The rows are grouped in 4 different ways at once. Each group adds its own fixed numbers to the row, and there is some noise. The rows also spread widely along 15 directions, which tell nothing about the answers.
Some rows, each with its group in each grouping after it:
1 22 -7 -7 -3 -1 11 -10 -18 9 14 -11 -11 -13 43 -16 19 37 5 -8 10 14 31
 -10 0 -2 18 -3 -29 -12 -13 14 18 3 -8 -13 -41 27 -29 4 22 -3 -18 -27
 -31 -13 -19 19 -25 -> povik (3) z_250 z_833
-4 2 0 -5 8 4 8 -12 9 2 -14 6 -6 13 -4 -6 6 -9 16 33 20 -30 3 -13 18 -16
 5 23 9 6 14 18 17 -20 7 38 -2 -3 -6 -5 3 26 -16 6 7 4 21 -30 4 -> bagir (0) z_317 z_833
-9 -8 -29 5 -14 -19 17 7 -22 5 -18 -6 9 -25 4 -27 22 8 20 1 14 -17 7 8
 -13 2 17 -9 -28 -9 -20 -5 5 -4 30 -1 2 15 -31 -17 -11 1 -7 12 -4 11 -24
 -27 11 -> das (3) z_366 z_93
-5 13 -24 8 20 -8 10 35 18 5 -25 28 -12 5 3 -19 5 -11 7 7 3 -22 -3 -6 21
 34 28 -4 12 -19 9 -9 -1 -6 12 19 13 16 13 -10 27 -2 -8 32 -12 13 -1 9
 23 -> das (2) z_548 z_820
-10 -35 -7 3 -14 -4 3 18 -3 -20 -9 11 -2 29 -10 -7 7 -31 14 5 -6 -29 -3
 -6 -30 -14 41 13 -21 11 -7 -1 -12 -4 -3 -3 -3 -14 -22 -21 -19 -25 -28 8
 3 5 -2 7 8 -> niv (0) z_548 z_820
11 0 18 2 -3 4 3 3 2 -11 -5 0 -10 -1 25 -14 15 -12 1 -13 6 -2 23 6 -18 7
 -11 -3 -18 -5 -5 6 -6 2 -8 -12 -16 10 -12 -9 10 -5 -11 -13 -16 0 -7 11
 -8 -> bagir (2) z_317 z_842
13 -16 -1 8 4 4 -7 22 -35 -26 11 3 34 13 -5 -13 -19 -7 -10 -9 -14 18 10
 -17 -12 15 -18 -12 -4 -2 -2 10 -6 -2 5 -5 11 44 -3 0 3 -24 -4 20 12 -2
 -22 0 -10 -> niv (1) z_890 z_842
-1 -18 -8 -9 9 11 4 9 -20 -4 -1 -10 0 26 19 -3 2 -4 19 9 1 -24 5 -25 -7
 -2 27 15 3 -9 -13 8 8 -11 5 4 11 10 -17 -10 -16 -12 -22 1 -9 -2 -7 13 3 -> povik (4) z_366 z_93
-6 1 -13 -25 23 -14 9 -4 1 32 -16 1 1 6 35 14 27 30 20 13 34 -33 19 -21
 23 2 28 26 6 -21 2 0 23 -2 23 6 11 9 -21 8 16 1 6 -16 -31 -10 -6 2 13 -> niv (1) z_250 z_820
5 -4 -7 -7 -8 -18 11 -12 0 -1 -10 4 18 0 -18 -4 14 1 7 17 18 -15 2 7 0
 -19 8 10 -21 11 4 -2 15 -12 15 0 5 -4 -28 -5 7 2 4 0 6 6 5 -37 0 -> povik (4) z_884 z_842
7 -5 15 10 -4 0 2 3 7 -12 9 3 15 6 -2 -10 -4 -9 14 13 20 -13 20 9 -1 -5
 10 1 -15 -12 15 14 11 1 -3 -16 -1 18 -14 -13 20 -10 -1 0 -2 14 3 -22
 -28 -> povik (3) z_890 z_820
2 -14 14 3 0 13 0 7 1 -19 -3 0 3 11 7 -8 -2 -25 8 4 11 -18 11 1 -10 -1 8
 2 -4 -5 3 9 1 -4 -3 -10 -3 7 -13 -16 4 -8 -13 4 -7 8 0 5 -17 -> povik (3) z_884 z_842
-5 -15 9 11 9 -9 -3 4 -14 -30 -5 -5 19 10 11 -27 -1 -15 19 -15 11 -25 42
 -19 -22 6 -5 16 -8 3 -15 7 16 4 -8 4 2 28 -12 13 -4 -13 -19 -4 3 -4 -1
 -15 -15 -> povik (1) z_890 z_820
-3 -4 -19 -3 -6 29 0 18 -13 -4 2 -11 -23 15 23 -17 8 -5 18 26 3 -1 2 -12
 -15 -31 18 23 -35 -6 9 19 8 -20 -12 28 -21 5 -32 -16 -11 9 -38 2 -18 -5
 4 -27 -16 -> bagir (1) z_366 z_820
25 21 -5 -2 0 11 6 2 15 0 1 13 -11 6 -17 -20 20 -29 -4 13 -3 4 -8 27 4
 -7 -5 -12 -16 6 14 -2 1 -16 -17 -6 1 -18 -5 -23 22 6 -11 7 -5 14 18 -13
 -10 -> das (4) z_317 z_842
9 10 -19 -32 11 11 0 -15 -24 23 9 -13 0 3 8 -8 20 9 -2 26 -2 4 1 -13 17
 -26 5 10 -9 14 5 5 2 -9 12 1 9 -18 -22 -15 0 22 -3 -8 -12 -2 -9 -16 -12 -> povik (0) z_250 z_93
21 -5 -12 7 -16 -12 -11 11 23 -19 3 16 -14 21 -2 -39 2 -5 -12 -8 -13 18
 -10 -5 -5 -4 11 -2 -27 16 2 -15 -14 17 -20 -10 -3 14 -14 -30 8 4 3 15
 17 -1 -12 -18 -16 -> povik (1) z_250 z_820
4 3 -4 10 6 -4 15 7 5 -16 -3 20 9 18 -23 -13 4 -35 7 5 -5 -16 8 5 -5 4
 18 -3 -11 8 -5 3 9 -19 -16 -1 4 -13 5 -6 13 -18 -22 5 2 12 22 10 6 -> povik (2) z_366 z_842
5 -8 38 11 2 7 8 -18 7 -25 -3 15 -15 13 17 -6 -8 -17 0 3 8 -8 6 -12 11
 14 -3 -15 18 10 3 29 -4 0 -11 12 -30 25 6 -15 3 9 -9 -1 14 -2 -2 49 -3 -> bagir (3) z_884 z_820
-16 1 -8 -13 12 -27 1 3 -5 6 -9 9 4 -5 11 -3 21 1 -12 8 -2 -14 34 -22 -4
 -5 -1 21 -30 20 13 9 -10 -3 13 19 -12 -16 -6 14 22 0 -5 -16 -14 -1 -2 5
 13 -> bagir (1) z_250 z_820
0 -1 -9 -12 3 0 -4 -10 -11 -6 -3 -6 29 15 -29 5 10 -10 -7 -8 -9 -12 -4 4
 -10 -10 17 18 -10 5 -7 -21 11 -13 -4 -16 21 10 -24 1 -2 -19 -26 -1 -3
 -9 -1 -22 -12 -> bagir (2) z_884 z_820
9 -15 -4 2 -14 -18 12 -14 24 -4 -21 21 -1 19 -11 4 6 7 8 12 15 -14 -24
 -3 14 -3 37 1 7 4 -4 -5 9 -7 8 5 1 10 -14 -24 1 0 9 14 18 -2 -5 3 17 -> povik (1) z_884 z_93
-5 -11 13 -11 3 5 -13 14 -13 -4 -23 3 22 -27 4 22 4 -5 -45 -12 -14 -5 6
 10 -14 9 -37 -19 -8 -4 25 5 -29 -10 33 -2 2 9 -11 -1 27 -9 11 9 -20 7
 -30 12 2 -> das (1) z_884 z_820
-4 -11 -2 -19 1 0 6 -14 -6 7 -2 5 7 21 -6 16 10 0 5 21 6 -15 -7 -10 8
 -24 27 18 0 8 7 7 7 -15 8 6 1 -8 -22 -9 -2 0 -14 -6 1 -3 1 -1 1 -> niv (0) z_548 z_93
3 4 -4 -7 1 5 6 -7 -13 -1 -18 -8 3 -13 4 -14 20 -6 2 -20 4 -13 0 14 -4 7
 -2 -12 -1 -6 -21 -8 4 -4 2 -14 3 13 -19 -6 -1 1 -16 -3 -14 -3 -17 6 -1 -> niv (2) z_366 z_820
32 -23 -7 19 -9 15 -8 31 -12 -40 -3 14 33 23 -19 10 -16 -19 -26 -29 -31
 24 -18 14 -37 20 -17 -22 -8 -18 -6 -9 0 -22 -10 -9 18 36 -5 -6 11 -45
 -10 28 5 -11 -18 14 2 -> povik (1) z_890 z_93
4 4 2 -5 8 5 0 -2 -17 -5 15 12 17 13 -11 8 -16 5 -17 24 -14 11 2 -28 20
 -5 4 -6 7 11 20 31 0 -18 2 21 -10 16 6 1 24 -2 -6 9 7 -1 -2 18 -5 -> povik (1) z_890 z_833
-2 -19 9 15 -2 8 0 22 -3 -16 15 11 26 18 -19 -1 -13 -19 9 25 10 -10 15 6
 -4 -11 22 2 -24 -15 28 19 -4 -5 3 -13 10 14 -12 -18 17 -24 -8 13 2 21 1
 -23 -25 -> bagir (1) z_250 z_820
17 1 -27 -19 1 -29 11 -7 -25 20 17 -7 25 10 -11 -28 28 1 18 20 3 -6 16
 -11 4 -11 29 8 -26 22 -20 -12 9 3 9 -34 26 -18 -24 -16 -4 -10 0 -8 -3 6
 -4 -19 -6 -> povik (3) z_890 z_833
13 -27 4 -5 -4 49 -1 -1 -39 -14 17 -23 1 30 3 -8 -3 -25 22 25 -2 -4 -11
 -4 -12 -25 24 -2 -1 -1 -9 20 2 -13 -1 0 7 8 -26 -35 -39 2 -35 8 -2 -1
 -13 0 -22 -> bagir (2) z_250 z_820
11 -2 20 -7 6 9 6 -20 -4 -8 5 2 -8 15 20 -5 8 -7 1 6 5 -3 16 -11 4 -5 2
 -1 3 12 -6 16 6 -2 -8 1 -16 0 -8 -8 4 6 -8 -18 -5 -6 -3 29 -7 -> povik (2) z_250 z_842
-9 4 2 -16 -9 7 -13 -8 13 2 -9 -5 4 -3 2 10 3 23 -19 -6 2 -1 -5 1 3 -18
 18 12 -11 -12 14 -8 -1 -2 1 -15 -7 24 -33 -10 23 -2 -8 0 -12 -7 -18 -18
 -30 -> povik (1) z_884 z_93
-5 3 15 -3 9 16 -5 2 38 -2 -26 7 -30 10 18 -17 9 -17 6 1 15 -34 -2 3 14
 12 22 7 22 -17 12 -8 -3 6 -5 0 3 13 -4 -25 10 12 -16 8 -16 6 0 7 -9 -> das (2) z_884 z_820
22 7 2 7 1 -9 7 2 10 -15 -15 16 13 1 -23 -8 20 -27 -15 -28 -12 -11 -6 29
 -15 26 -8 -24 -3 -1 -11 -20 0 -12 -11 -22 12 5 1 -7 21 -23 -8 9 1 4 1
 20 7 -> das (4) z_317 z_820
-7 -13 20 6 -3 17 16 -17 -21 -23 9 4 8 22 -5 6 -5 -25 21 22 11 -15 14 -9
 -6 -21 25 5 -2 10 3 36 17 -16 -11 11 -24 1 -12 -7 -13 -11 -33 -10 6 0
 11 21 -10 -> niv (2) z_884 z_93
-16 11 15 3 1 -18 10 -25 46 -9 -22 32 -24 12 -7 -3 13 -8 3 -2 14 -30 4
 -4 21 1 36 10 8 13 8 8 11 -3 -25 25 -37 -3 4 0 28 9 -19 -12 8 -7 21 31
 10 -> niv (1) z_250 z_820
-19 19 25 4 5 -3 1 -7 29 -11 -5 12 -23 -2 11 -27 2 -10 -2 -10 4 -16 21
 -5 18 10 16 2 1 -1 11 12 -6 15 -23 -6 -30 17 2 -11 28 8 -21 -8 -1 8 3
 23 -22 -> niv (3) z_366 z_93

New rows, each followed by its group in each grouping:
3 11 31 -4 -1 -8 3 -29 13 -4 13 17 11 5 -9 14 0 5 -21 3 -5 4 12 1 16 3 9
 -10 4 5 19 17 0 -4 -12 -11 -20 15 1 -7 37 -11 -2 -13 8 0 0 34 -17 -> das (3) z_890 z_93
-7 13 7 -9 15 2 0 -4 11 11 -8 -4 1 3 9 -5 9 5 9 -1 15 -27 11 -7 21 14 19
 11 17 -18 1 -3 7 0 5 -10 10 23 -6 -6 22 0 -14 1 -13 2 -2 2 -12 -> bagir (3) z_317 z_833
14 2 -6 -13 13 -3 6 -6 -8 2 2 7 18 19 -8 12 4 -2 -4 21 3 -8 -5 -10 12 -5
 2 8 4 7 10 5 14 -20 6 9 14 2 -10 2 11 -4 0 2 1 -4 8 -2 3 -> povik (4) z_884 z_820
2 10 -14 -8 -4 -31 14 -13 2 18 -1 14 18 -4 -4 7 16 32 5 20 24 -4 9 -1 23
 -11 21 10 -20 -4 14 4 21 -3 19 1 -4 14 -23 5 25 1 17 -9 -1 0 -5 -30 4 -> niv (2) z_250 z_820
-5 -20 0 -7 8 -2 -15 20 17 -9 -24 7 0 17 20 8 -3 6 -15 -21 -4 -15 -2 -18
 -8 12 -1 21 7 -22 7 -12 -5 0 7 7 15 31 -11 -1 9 -12 -3 10 -7 -11 -18 0
 6 -> niv (1) z_366 z_93
8 2 -21 -16 15 23 -4 25 -24 12 6 -18 20 -4 -1 -13 11 -12 5 20 3 -10 11
 10 3 -13 -3 6 -18 -16 17 -2 1 -10 21 -16 36 -7 -22 -15 11 -2 -4 10 -27
 19 -10 -42 -23 -> povik (4) z_250 z_93
-9 3 -8 -19 8 10 -9 -8 -23 -2 0 -12 5 7 2 -5 3 2 -12 4 -14 3 2 -27 2 -15
 5 19 -6 15 2 5 -5 -8 3 12 -3 13 -18 -3 -5 8 -25 1 -2 -12 -13 -5 -14 -> bagir (1) z_884 z_93
18 -33 -4 13 -21 -22 -10 12 4 -33 1 26 16 38 -15 2 -16 4 -21 -15 -23 17
 -21 -20 -21 8 11 -3 -10 10 -4 -6 -9 0 -9 5 -1 41 -8 -10 -3 -32 1 19 32
 -19 -20 11 12 -> niv (1) z_890 z_820
23 26 -40 -25 34 7 17 -3 -19 28 -1 -1 5 17 -5 -16 34 -23 20 31 4 -12 -2
 -2 25 -1 8 12 6 9 -5 -11 27 -25 7 6 39 -30 -3 -10 -2 12 -17 5 -17 2 25
 -8 11 -> das (3) z_884 z_93
9 -3 -30 -17 -12 -1 -4 9 -3 7 12 5 -29 30 11 -20 7 10 -6 30 -19 22 -23
 -35 7 -29 30 17 -29 25 12 7 -15 -1 -10 21 -14 -4 -24 -30 -11 17 -13 8 7
 -9 -6 -10 -2 -> niv (1) z_366 z_820
-14 -20 11 14 -1 10 8 -9 18 -24 -19 17 -6 39 -18 3 -11 -20 28 13 17 -43
 -19 -16 11 4 61 12 30 -6 -8 9 15 -14 -12 23 -5 27 -2 -18 -14 -9 -35 21
 20 -5 10 24 7 -> bagir (1) z_884 z_820
4 -19 13 5 -16 10 -13 16 24 -27 4 7 -18 40 0 -15 -8 -27 -3 0 -15 -11 -4
 -11 -21 -13 35 13 -11 4 5 0 -15 6 -28 -11 -7 1 -13 -31 -3 -18 -29 6 2 3
 2 6 -20 -> povik (2) z_317 z_833
0 -20 0 1 -16 -25 17 -27 -1 4 -8 11 23 6 -6 12 6 33 19 12 32 -19 -2 -2
 12 -7 37 3 2 -11 -10 3 23 -5 27 -6 3 27 -28 -11 2 -8 17 0 16 0 -17 -16
 6 -> povik (0) z_250 z_93
-22 -11 -3 6 -8 -3 -4 8 11 -21 -14 5 -7 11 3 -19 -6 -8 8 0 6 -22 3 -17
 -2 -9 22 22 -5 3 5 6 0 2 0 21 -17 24 -17 -7 -2 5 -29 13 10 -1 -4 -18 -9 -> niv (3) z_548 z_833
16 -18 -6 5 -15 -13 11 -8 -37 -19 10 -2 40 6 -28 -20 4 -13 15 9 7 3 2 8
 -12 -15 3 -11 -23 17 -13 2 9 -1 12 -25 16 16 -29 -15 -22 -12 1 7 22 7
 -12 -34 -13 -> niv (2) z_884 z_820
-6 9 -14 -23 25 28 -17 1 -34 -3 -6 -26 33 -6 -23 -7 8 -24 -14 -8 -17 -19
 12 2 -11 -10 -24 15 4 5 3 -11 6 -22 4 7 34 6 -13 11 2 1 -34 9 -16 -4 -1
 -36 -23 -> das (1) z_890 z_820
-19 6 -14 -22 3 -16 -2 -25 -38 8 8 -9 28 -4 -23 -14 5 22 -9 -3 -15 -4 2
 -33 24 -4 35 -1 9 25 -18 -1 -5 6 16 -9 2 24 -14 -2 -3 1 -15 3 17 -7 -32
 7 -10 -> niv (1) z_250 z_833
9 -2 -6 -8 7 -1 -7 18 12 -3 -21 6 -8 3 10 -15 16 -14 -6 -15 -2 -14 3 0
 -4 16 -4 0 0 -3 2 -13 -9 3 -3 -2 10 5 -4 -8 15 -3 -4 8 -16 -2 -8 6 7 -> niv (1) z_890 z_820
-7 20 -2 19 2 2 15 14 -7 -17 10 9 22 -5 -26 -33 -1 -25 21 2 14 -12 25 18
 8 7 25 -11 -18 -12 8 9 14 -2 -13 -29 -3 21 -5 -8 27 -24 -27 11 -4 23 12
 -13 -32 -> niv (3) z_884 z_833
-11 -5 -2 -9 -2 8 2 7 -1 0 -16 4 -11 -4 7 2 8 -7 -4 22 6 -14 0 -8 2 -14
 8 6 -13 5 21 18 -10 -13 13 25 -19 -5 -14 -12 8 12 -11 6 -13 5 -4 0 4 -> bagir (1) z_884 z_820
11 -19 33 8 12 35 11 2 -46 -18 33 -9 36 21 11 6 -19 -17 33 28 23 -8 29
 -3 1 -3 18 -21 6 -22 2 43 14 -7 -1 -36 6 30 -16 -16 1 -33 -8 -2 -9 15
 -6 26 -44 -> povik (1) z_884 z_820
21 1 -7 -1 18 30 1 13 -12 -14 -7 -7 -3 11 8 -31 11 -38 12 -5 -4 -6 6 12
 -12 4 -30 0 -3 -7 -9 -3 9 -16 -10 0 22 3 -5 -12 -9 7 -25 9 -9 3 9 -15
 -9 -> bagir (0) z_366 z_93
19 -5 29 4 10 -25 14 -35 -20 -13 13 9 9 11 32 -12 2 15 5 -2 9 6 27 -25 8
 15 -27 -14 7 13 -16 26 13 4 0 2 -14 41 -5 7 0 3 15 -20 23 -12 -9 37 0 -> das (4) z_366 z_820
15 -27 15 -11 2 5 0 -9 6 -1 -5 -2 12 29 -6 6 13 -23 14 7 7 -28 2 2 -7 -4
 20 14 9 -2 -7 -9 3 -4 3 -23 32 -7 -14 -23 -12 -15 -8 -5 -3 1 -1 3 0 -> bagir (2) z_890 z_93
-5 -26 20 0 -24 13 -6 -26 6 -22 13 6 13 39 -33 15 -15 -6 -1 17 -9 -9 -21
 -6 -3 -34 57 9 -1 10 8 8 1 -11 -16 -13 -6 18 -31 -32 -11 -21 -30 6 25
 -4 -1 0 -33 -> das (1) z_884 z_833
2 -15 -24 -24 -2 -10 -20 -3 23 3 -27 -8 4 13 -7 -7 18 -8 -15 5 -2 -22
 -13 -3 -14 -32 -13 51 -17 15 14 -37 4 -5 15 18 36 -9 -36 -13 -15 21 -6
 10 4 -9 3 -80 -3 -> das (3) z_884 z_93
13 11 -13 -5 12 -25 1 0 9 0 2 18 11 10 -15 -30 8 -7 -12 -3 -13 8 -3 -7
 18 16 1 -3 -1 20 -3 -23 -9 7 2 -12 21 13 1 -14 17 4 5 17 20 3 -5 -9 -2 -> das (3) z_548 z_842
-3 7 -5 -3 19 -32 4 6 0 4 -10 17 40 -11 -18 4 8 0 -17 2 8 -12 31 2 6 11
 -22 13 -17 -1 20 -6 7 -9 27 2 22 5 1 23 39 -12 15 0 -3 9 1 -31 12 -> bagir (2) z_250 z_842
10 -4 -17 -5 -8 -20 5 1 -2 8 -12 10 15 -6 -8 -8 13 8 -8 17 5 -2 -4 3 4
 -12 -1 2 -22 7 13 -6 2 -7 27 3 12 3 -22 -13 6 6 13 10 2 8 -8 -39 6 -> das (2) z_884 z_833
11 -18 9 4 1 -12 17 -5 -11 -5 -6 10 12 11 28 4 -1 16 20 9 27 -10 16 -16
 2 12 9 -3 5 -16 -6 17 16 -2 18 -4 -3 30 -15 -4 4 -13 13 -3 0 0 -13 16 5 -> povik (0) z_884 z_93
9 6 -12 -4 -3 13 9 -1 -30 -3 16 -5 9 1 -4 -15 1 -5 4 19 -4 13 1 0 7 -17
 0 -9 -18 6 4 21 8 -15 -1 1 -9 10 -19 -11 1 5 -18 3 1 3 -2 -12 -17 -> niv (3) z_366 z_833
23 3 7 -21 8 22 -9 0 34 23 -14 -4 -38 13 30 -20 19 -2 6 15 13 -12 -17 -2
 32 -1 7 4 23 -9 10 -7 -12 10 0 -10 16 1 -12 -42 8 34 6 8 -15 3 -8 -5
 -14 -> bagir (1) z_317 z_833
21 -28 9 -4 11 26 -5 13 6 -16 -16 2 10 27 -4 1 2 -46 11 12 13 -26 -10 13
 -6 -10 -14 8 12 -5 12 -1 5 -11 2 0 35 -5 -12 -20 -11 -2 -5 17 0 6 11
 -20 -6 -> niv (1) z_884 z_820
16 -7 -18 -8 11 -20 -1 14 -14 1 13 6 11 26 10 -19 6 3 -3 9 -8 7 11 -30 0
 5 11 9 -15 12 -4 -5 -4 8 7 -8 20 7 -7 -8 2 -11 7 2 1 -1 -13 -2 3 -> povik (2) z_250 z_820
-2 6 -22 -14 -5 25 3 0 -17 -1 -9 -20 -10 -3 10 -17 25 -9 16 13 9 -5 7 7
 -20 -37 6 24 -39 1 0 4 17 -20 -7 12 -13 -9 -40 -10 -14 14 -40 -7 -23 -8
 4 -40 -21 -> bagir (1) z_884 z_93
